The rows come from 5 hidden closed curves, with some noise, and rows from the same curve form a group. Each curve winds through 8 dimensions. The rows are also pushed far along 5 directions, which tell nothing about the answers.
Some rows, each with its group after it:
[-15  -1  -5  -1  -3  -7   2   0  17  11  14  -1   9  -3  -3  10   8  -8] : bugut
[ 23 -12   3   3 -11 -16  -9   5  11   2  13  26  20  -5   6  11  22   7] : tudo
[ -8 -24   5  -8 -15 -14   6   8  10  10   8  -7  24   6  -4  10  27 -18] : dida
[  2  -1   5  17  15   0  -7   7   9  12   7  10 -12 -11  -7  -4  11  16] : bugut
[  5  -8 -10 -12 -24  -3  14   0   3   0   0   4  26  17  -1  -8   0 -12] : dida
[ -4  -8  -4  -9 -17   7  10  -1 -21 -14 -12 -19  10   8   4 -11 -13 -16] : Soz
[-11   6   8  -5   1 -10 -10  22  33   5 -22  16   6   0 -29 -18  11  -4] : dida
[-10 -26  -2 -16 -24 -12  16   6   3  10   3 -12  20  28 -14  -2  28 -22] : Soz
[  8  -5   7 -11 -10  21   4  -4 -17 -11 -14  -2  -7  20   5  -8 -20 -13] : tudo
[  5   1   5   2   4  25   6 -10 -20 -18  -5 -19  -7  14  16  -3 -20  -7] : dida
[-20  25  -6 -18 -20   6  13   1  32 -15 -16   7  20   8  -7 -11  -4 -18] : dida
[  5 -21  -6 -13 -14 -16   5   1  -5  15  11  -1  12   8   9   2  23  -7] : Taz
[-26 -18   1 -20  -4   1  -7  25  -5  -3 -18 -25  -8  24 -43 -13   2 -22] : dida
[  6   0  -3   1 -12   2  18 -21 -19   6   8  -4   1  -6  26   0 -12  -8] : tudo
[ 21 -19  11  18   5   0  -7  -3 -10   6   7   6  -4  13   5   4   1  -3] : bugut
[-26  10  -6   0   2 -14   5   0  17  10   8  -8   2 -20   2   4  21  -3] : bugut
[-20  13   2  -9 -11   0  16  -4   8  -7 -13 -11  -5   3 -16  -4 -10 -17] : Taz
[-15  -5   7 -17 -12  -5  10  -2  15  -2  -7 -14   8  14 -14  16  12 -13] : bugut
[ 10 -19   4  -6   0 -11 -16  14 -23   6  -6   1 -12  14 -10 -19  11  -8] : Taz
[-20 -14   2 -25 -12 -16   6  -1 -18   5  -6 -20  -8  10 -12  18  10 -26] : bugut
[-16   0  -3  -7  -1  13  15   1 -15  -9   1 -18  -9  21 -11   7   1 -15] : tudo
[  0   7   7  11  14   1  -6  -1   7   3   5   8 -14  -5   4   5   9   2] : Taz
[ 32 -19  -5   1 -17   2 -16  15   2   1  11  31  25   6   5 -23   8  13] : bugut
[-15   4   2 -22 -19   4  11  11  18  -6  -8   4  17   4 -15   2  10 -11] : bugut
[ -9 -17   0  -8 -23 -19  12  -8  -5   5  12 -15  17   8   2  10  18 -24] : tudo
[ -2   0   0   0  -1  -6  -5  -3 -10  -1   7  -1  -8 -11   9   7   5  -4] : dida
[ 10   5  -3  10   8   5  -8  -3 -11 -13  -9  -9  -3  -7   9 -11 -22   5] : bugut
[-17   1  -4  -1  -5 -12   5   6  10  12  15   9   6 -10 -10   5  27   0] : dida
[-16  12 -10 -15 -11  14  -2  21  17 -12 -11   7  14   5 -20 -25  -5  -5] : bugut
[  7  12  -3   7  -3  20  -4  19  31 -14  -4  24  24   3 -10 -21  -1  13] : tudo
[ 18   6  -9   4 -13   0  -3   9  15 -14 -14  20  14   8  -7 -22 -13  -1] : Soz
[ 44 -20   7  13  -9   1 -13   0   0   4  -2  20   8  11   7 -25  -2  21] : dida
[  7 -24  12 -17 -11 -15 -14  14  -6  -1 -18  -9  10  18 -13 -17  21  -8] : tudo
[ -5   3  -9  -8  -9   9  20  -5  -1  -6  -7 -14   9  20  -4 -10 -10  -6] : Soz
[ -3  15   2  -2  11   9  -1  -6  -6   2 -15  -3 -22  -9   3 -12 -25   4] : tudo
[  4  -7   0   5   9  -2 -21   1 -11  -1   5  -5 -22 -16  -4  10 -16  10] : dida
[  1  12  -5   7   2   9  -6  -2  -5 -17   3   3 -10 -10   7   0 -14  -2] : dida
[-17  -6  -3  -8  -3  -2   7  -3  -8   9   7 -16 -10   5 -16  10   3   2] : dida
[-27 -12   3 -19  -4   4   0   8  -2  -2  -4 -26 -10  21 -20   7   6 -26] : bugut
[-40  15   7  -4   9 -20 -16  23  49   7 -17   3  -5 -26 -37   3  11 -11] : Taz
[ 22   0  -6   3   0  10   0  -3 -12  -4   1   4  -2  -1  20 -16  -8  13] : Taz
[-13   7   1   5  11 -12   3 -16   3  16   9  -8 -12 -19   2  25 -11   2] : Soz
[ -3   0   5   3   2  -5   5   1   2   6  -4   0   5  -4   9 -10  14  -7] : dida
[ 36  -9   9   5  -8  18  -5  -8 -23 -29 -22  -2   1  33  14 -18 -32 -15] : Taz
[ 12   3  -2  20  10   2  -9   6  -6  -3  -7   7  -5 -11  -4 -18 -16  14] : Taz
[ 11 -14  -3  -5  -9  -3  -5  10  12   2  -2   7  17  11   0 -11   7  -3] : Taz
[  6  -3   0   8   1  -2   9 -13  -9   8  10  -8  -5 -13  13   5  -4  10] : Taz
[  5  13  -3  -8  -1  32   8  -3 -15 -26 -16  -5   1  14  10 -10 -27  -1] : tudo
[  1  -4  -7   3  -2   1  -1  12  -1   0   3   1  11  -1  -8 -15   6   7] : tudo
[ 10  -6  -2   6  -3   1   2   2  -3  -4  -6  -4   4   9   2 -20   5   5] : bugut
[-22  45  -6   9  27  12  -6   1  28  -4  -1  15 -15 -43   0  13 -18  22] : tudo
[ -4   0 -11  -1  -2  -8   2  -3  -8  11  10   2   1  -6  -1   2  -4   2] : bugut
[  4   2  -7  -3 -12   2   4  12  10  -4  -1  12  32  -9   5 -22  11  11] : tudo
[ 22 -10  -2  12   2   7 -17  10   2  -4   5  17  -2   8  -9 -10  -5  16] : Soz
[ 10 -28  11   3   0  -6 -14  11 -17   7   6  -4  -6  10 -10  -3  24   6] : Soz
[-11   6  11   1  19  16 -16   8  -9  -7 -11 -10 -19   4 -20  -1 -13   6] : bugut
[ -2  29  -1  23  17  -9  -1  -8  34  12  10  30   0 -38  12  18  -3  15] : dida
[-20   3   8 -13  -5 -19   6   0  35  26  10  17   7 -16  -3  25  31  -5] : tudo
[-19  -3   7  -4   9  13  -5   1  -4   5   2 -12 -21   2 -13  13  -6  -5] : tudo
[ 21 -21   9 -17 -11  -8 -15  13   0   6 -18  11   1  24 -17 -19   3  -1] : tudo
[ -8   6  -5 -11  -7   4   3   9  -1  -3  -3   8   7  13 -13 -11   5  -4] : dida
[  3  -4  -5  -3 -12  -2  -1   5 -10 -12 -10   2   1  13  -8 -10 -10 -17] : Soz
[ 10  -9   1   8  24   9  -3 -20 -43  11   8 -24 -37   3  10  14 -28  14] : Soz
[-11   4  -8  -3  -1 -13   2  10   4   7  -2   5   0 -10  -8  -8   9  -5] : Soz
[  0   5  -7   4  -3 -18  19 -19  10  14  11  -2   8 -22  26  19   8   2] : Soz
[ 16  16  -8  13   7  13  -3   1 -11 -13  -6   8   4 -17  13 -23 -23  21] : bugut
[-28  18   5  11  17  10  -4   6  18  -3  -9  -6 -11 -16 -12   0 -13  -9] : Soz
[  2   5  -4   0  -8 -12   7   3   2   5   0  16  14  -3   3 -14  12  -6] : Soz
[ 47  -7   2   3 -13  16 -18  14   9 -22 -14  31  12  20   5 -32  -9  14] : Taz
[-25  14   0   2   9  -9   1  -3  23  11   3   0 -12 -10 -11  14   0 -14] : Taz
[ 14 -11  -3  -9 -16 -18   9  -1  -4   7  -2   8  17   9  12  -6  16 -11] : Soz
[  3  -4   6 -14  -5  14 -14  13   4 -13 -15   0   9  14 -16  -9 -10   1] : Soz
[-4 15  0  7  8 11  7 -4  4 -6  0  4 -8  6  7 -5  1 -6] : Taz
[  1  18   8  -4   0  17   1   3  18 -19 -21   5   5   8  -2 -16  -9  -2] : tudo
[  6   5  -4 -17 -27  17  26  -9  -8 -20  -8  -1  19  20  11   0 -12 -17] : bugut
[  2  -9  13   0   4   4   2  -3 -14  -6  -7  -9  -5  17   4  11   3 -18] : dida
[  5   3  -9   0   6  12  -1   0 -19  -5   0  -3  -8   6  -1  -6 -14  13] : Taz
[ 34 -32  12   4   1   2 -23  11  -9   2   4   9   5  16   4  -7  18  16] : Taz
[ 11 -13   2 -12  -6 -12  -5   7   7   6   1   5   7   3   1   4  23   8] : Soz
[ -5 -11   5  -7  -7 -14 -10  10  31   7  -3   3  16  -6  -9   9  13  -4] : Taz

New rows, each followed by its group:
[ -7  17   3  15  17  11  -5  -5 -10 -14  -7  -9 -28  -9  -4   3 -21   2] : Soz
[ -4   9   1  -4  -2  -6   1   4  12   4  -5   5  15 -18   7 -13  12   8] : tudo
[  7  -2   3  -3  11   0  -6  -1 -21   2  -6  -1  -9   0   0   8 -13   4] : dida
[  6   7  -4  13   6   6  12 -26 -15   4  15 -12  -9 -19  34   7 -13  11] : dida
[ 14  12   3   7   9  17 -12   7   3  -1   3  21   0 -22   5 -16  -8  32] : tudo
[-13  26   2  -3  16   4 -12  10  24  -1  -7  15  -7 -13 -15  -1  -5  10] : Soz
[ 10 -21  -8 -15 -40   1  10   5  -4 -19  -2  -6  32  22   1 -10   4 -21] : dida
[ -7   7   8 -14   0   5  -2   3   2  -1  -5   0   0  -5  -2   0   7   7] : tudo
[-29  -7   9 -18   8 -20   1   5  -7  20  -5 -17 -17  11 -23  10  19 -23] : Soz
[ 16 -14  10 -12 -27   5   5   1   4   0  -3  17  22  11   9 -10   9 -10] : tudo
[-33   7  18  -8  25   2 -15  17   6   4 -16 -14 -21  -5 -27   7  12  -5] : dida
[ 20 -15   3  16  17 -12 -23  -2 -20   8   6  -5 -14 -12   5   1 -10  17] : bugut
[ 10   8  -1  14  -4   5   2   6  17  -7  -9  10  16 -17   0 -21 -12  14] : Taz
[ -3  -7   5 -17 -20   4   6  15  14  -3  -4  11  22   7 -14  -2  13  -8] : bugut
[ 0  0 -7 -8 -8  8 17 -7  0 -4  3 -7  7 14 17 -3  7 -9] : Taz
[-12  17   6  20  39   4 -22   6   2  -5  -9 -11 -37 -19 -11   3 -13  13] : tudo
[ -1 -13  -4  11  14 -21  -6   1 -15  27  23   9 -14 -10  -5  19  14   5] : dida
[-15   2   1  -2   1  -8   4   5  20  11 -13  -5   0  -5 -18  -6   0   0] : dida
[ -2  -5  -6  -7 -16  -7  16  -3 -11  -5  -8  -8  17  14   9 -10   3 -25] : Taz
[-15  11  -3  -5   4 -11  -6   6   8   4  -5   5  -7 -21 -12   6  -5  -1] : bugut
[-21  -6   6 -20  -4   0  -1  10   9   7  -1  -2   5   2 -13  13  20  -6] : tudo
[-31  18  -5 -11  -6  14  10   2  16  -6  -9 -12   7  -2 -11  -8 -15 -13] : tudo
[ 10 -14  -3  -4 -11  -6  -6   4   0   4  12   9   8  -1   9  -2  16  -1] : bugut
[ 10  -7   2   4   0 -11  -7   0   8   8  -3   6  -2   5 -13  -3  -6   5] : Soz
[-14  11  -8   1  12   5 -14  16  10   6   3  10 -10 -17 -19  -9  -7  14] : bugut
[-26 -13   3  -8   1 -11  -1   3 -17   7  -5 -28 -16  -8 -14   8   5 -13] : Soz
[-13  -7   0 -11 -30  -4  25   5  15  -4  -8  -4  36  23 -13 -12  19 -24] : Taz
[-10 -12   4 -22  -3  -2  13  -9 -22   8   3 -22  -2  22   7  14  14 -17] : Soz
[-15  -1   4 -12  -8  -3  -1   2  22   7   2  -3   5  -1 -19  10   3   0] : Taz
[ 37   2  -8  14  -5  13 -12   3  -1 -15   4  26  10  -9  24 -24 -14  18] : bugut
[ -2   7 -13   0 -10   2  12  -2  10  -4  11   9  12   0   4   5   2   0] : Soz
[ 14 -23  -2 -10 -22  -1  -1   1  -4  -5   3  -4  25  30   4 -11  11 -10] : bugut
[  9  10  -2   9   1   3   5 -14  12  -5   1   4   4   3  10   5  -6  10] : bugut
[ 17 -20  12   4   4  -3 -18   4 -13  -5 -16  -5 -17  26 -14  -3  -7  -5] : bugut
[ 10  21  -3  14   5  15   0  -3  -5 -19  -6  12  -6   2   2 -14 -21   5] : Soz
[  4 -21   8  -6 -12 -14  -6  -3 -13  -1  -7 -12  -3   6  -7   9   2 -11] : Soz
[ 26 -15   7   5 -11  18  -8   1  -7  -7   3  14  10  11   9 -10 -11   4] : tudo
[  0   3   5  -2   8   9 -10  23   1 -11 -34   1  -8  17 -24 -39 -12  -6] : dida
[-11   1   3   0  -4 -14  11 -10   8  -1   6 -10   9  -1  11  19  22 -16] : tudo
[  1   3   5  -7   5  -7 -10   8  17  11 -13  11  -6  -2 -13 -11   0   6] : tudo
[ -2   2   4  14  17  -6 -12 -11 -14   3   0 -11 -33 -22   0  19 -20  10] : Soz
[  2  11   1   5   2  12  -6   7  26  -9  -1  12   5 -11  -3  -2  -9   8] : bugut
[-12   9  -1  -4  14  12  -3   8  -2   0  -8  -9 -14   7 -21 -13  -9   8] : Soz
[  3 -14   4  -4 -12  -4   0   4   8   8   2   1   8   5 -12  -6  13  11] : dida
[  4 -18  -1 -12 -21 -10  18  -9 -11  13  20  -1  14  19   2  13  21 -10] : tudo
[-35   2   2   0   9  -8  10  -6  16  21  18 -13 -13  -9  -9  33  14 -15] : bugut
[ -6  16  -3   4  -6 -11  21 -12  27   7   3  12  23 -15  26   7  17  -7] : tudo
[ 17 -14   4  -1  -1  -6   0  -9  -8   8   0  -3  -2  20   5  -3   0  -3] : tudo
[  0  -1  -3  -9   5  -4 -10   6 -10  -5 -15  -7 -11   3  -9  -4 -10  -1] : tudo
[-40  10   0 -27  -4 -14  15   6   8   6 -15 -17  -1   9 -19   2  19 -32] : Soz
[  4  16 -11  11  22  10 -10   1   0  -4   0   2 -30  -9  -9   0 -24  24] : Soz
[-26 -14   3  -2   3 -11  12 -13  -4  27  28 -17   0 -14  13  37  24 -11] : Soz
[ 21 -16   0 -15 -17  -5  -5   3 -13  -2  -4   4  -5  16  -4 -12  -1   0] : Taz
[  4  11   2  21  18  14  12 -20 -25   4  18  -2 -12 -16  27  13 -11   9] : bugut
[ -1  11   1  -1  -8   5   7 -10   0 -13   6  -1   3   0   5   9  -6  -6] : tudo
[-19  18 -16  -5   5  -2   8  -1   5   6   6  -1  -1 -18   2   3  -3   6] : Taz
[  6  10  -2  16  14  -7 -13  -6   4   1   5   5  -8 -28  10  11 -17  11] : bugut
[  2   2  -1   5  -1  -3  10 -13 -13   5   5   5  -5   1   8  14  -7  -9] : bugut
[ 40  -8   0  15   0   3 -19  -1 -18 -14  -9  12   5   1  12 -15 -32   9] : bugut
[ 12   9 -12  -2 -40   1  39 -21  16  -9   8  19  43  19  21   0   0 -18] : Taz
[ 24   5  -1  14 -10  -2  -3  -7   9 -13  -3  16  15 -17  16  -4 -14  11] : Soz
[-16  34  -9   6  17  20  16 -13 -13  -8   0  -4 -20  -6   5   2 -24   6] : dida
[ -6   3  -1   4   2  -9  14 -14  -5   9   7 -10   4 -21  22  14   1  -3] : dida
[ -4  18  -3   6 -12  -6  15  -9  22  -7  -8   7  12 -15   6  -1 -11 -10] : Taz
[ -1  19 -11   6   7   7   5  -2  -8  -4   8   9  -7 -12   8  -4  -4  13] : Soz
[ 17 -25   4  -7 -16  -4   3   4  -1   4   2   4   6  23  -4  -2  16  -4] : bugut
[ 15 -26  12  -1  -7  -8 -13  -4 -10   4   7  -1  -7  16   1  14  10  -7] : dida
[-12   4 -10   8   1 -18  17 -10  20  19  22   3  16  -9  10  20  22  -2] : tudo
[ -8   8   3  -9  12  14  -8   6 -12 -12 -22 -13 -28  10 -26  -5 -22   9] : bugut
[-20   5   8 -11   8  -7  -7   8   9  14 -14  -5 -18 -12 -16  -9   3  -1] : tudo
[ 12   3   4  13  14  19  -5 -10 -16  -6   2  -6  -9   0  11  -2 -25  13] : Taz
[  9  -1  11  -8  -5   9   7 -10 -14  -5  -6  -3  -3   9  14  -2   0  -3] : tudo
